All rows are made from the same 4 directions, up to rounding. Whole rows:
(in the rows, 128 means zero)
[[125  87 153  99 131 106 107 149 112 114 125 154 118 142 114 135 114]
 [118 196  96 134 118 146 129 103 130 135 136  85 143  92 161 104 140]
 [148 130 121 181 135 144 161 115 158 143 130 128 128 143 124 147 138]
 [151 116 155 177 144 113 124 130 142 114 149 140 123 153 151 161 113]
 [115 138 165 134 147 122 133 136  88  93 154  95 158 131 174 115  88]
 [119 144  83 112 111 159 157 113 143 163 101 119 128 109  92 107 161]
 [130  86 182 126 147  99 111 154 101  93 145 145 130 156 143 144  90]]

The start of a row, then its end:
[140  87 109 126 120 139 148 131 158 159  98 165 106 145  68] | [143 155]
[146 125 131 198 147 159 195 116 148 141 132 113 145 153 127] | [142 127]
[129 107 147 142 141 134 154 135 119 122 130 126 139 146 125] | [131 113]
[142 164 134 194 144 142 155 110 139 122 153  96 147 133 171] | [137 118]
[108 178  91  85 105 132  99 115 123 137 122 107 128  85 137] | [ 98 147]
[154 165 119 178 126 112  95 110 166 128 151 133 110 125 165] | [159 139]
[123 124 117  83 110 105  78 134 130 129 119 153 104 113 115] | [128 141]
[131 107 148 157 146 143 173 132 121 125 130 119 146 151 125] | [131 112]
[128 117 162 141 145 118 130 138 107 104 146 121 141 143 152] | [133 100]
[112  90 104  95 122 169 194 133 122 162  85 130 138 133  55] | [101 147]
[125  75 120  78 114 121 118 145 132 145  96 172 103 136  66] | [131 145]
[143  67 185 137 147  90 104 157 118  98 143 168 115 169 131] | [163  96]
[141 104 142 156 139 130 148 132 137 129 130 139 127 151 120] | [145 123]
[ 96 144  93  85 117 172 180 121 105 151  99  92 155 102  96] | [ 77 142]
[124 129 133 125 131 129 132 130 119 123 130 121 135 127 133] | [122 122]
[133  90 176 129 145  98 106 151 108  96 145 147 126 154 144] | [147  95]
[140  53 166 131 143 115 141 154 125 121 120 169 117 171  93] | [154 112]
[183 120  95 205 118 125 121 106 220 169 121 182  78 151 100] | [193 176]
[127 110 156  92 124  81  57 148 113  99 141 157 107 129 145] | [141 112]
[138 109 121 109 115 105  87 134 147 134 119 167  97 130 108] | [147 143]
[ 78 129 148  46 130 131 130 148  51 100 125  89 165 104 138] | [69 95]
[137 143 100 206 144 201 252 100 152 167 114  84 165 142 106] | [117 144]
[ 98 131 149  83 133 124 124 142  77 102 134 102 153 115 147] | [ 95 100]
[133 122  82  76  92 109  69 126 165 159  98 178  78 107  80] | [137 176]
[137 112 122 116 118 112  99 132 145 135 120 159 103 131 109] | [144 142]
[145 147 152 206 154 140 167 117 133 114 158  98 153 148 173] | [144 105]
[119  97 156  86 129  99  90 151 102 105 130 149 120 133 127] | [128 109]
[114 120 117 108 126 150 161 129 116 140 110 117 140 124 103] | [106 133]
[101 118 145 127 149 171 214 133  82 123 121  79 180 136 122] | [ 88 101]
[137 133  93 144 118 152 155 113 160 161 109 133 119 126  96] | [131 159]
[ 74 186  88  61 113 175 168 115  78 139 108  55 175  73 128] | [ 46 133]
[137  66 149 148 145 143 182 142 130 136 113 148 132 168  86] | [142 120]
[107 164  98  90 112 140 121 118 118 137 118 105 135  94 128] | [ 96 142]
[131 127 142 167 146 149 177 124 122 125 136 105 152 143 138] | [126 113]
[105 125 134 111 136 153 173 132  94 125 121  97 159 125 122] | [ 96 113]
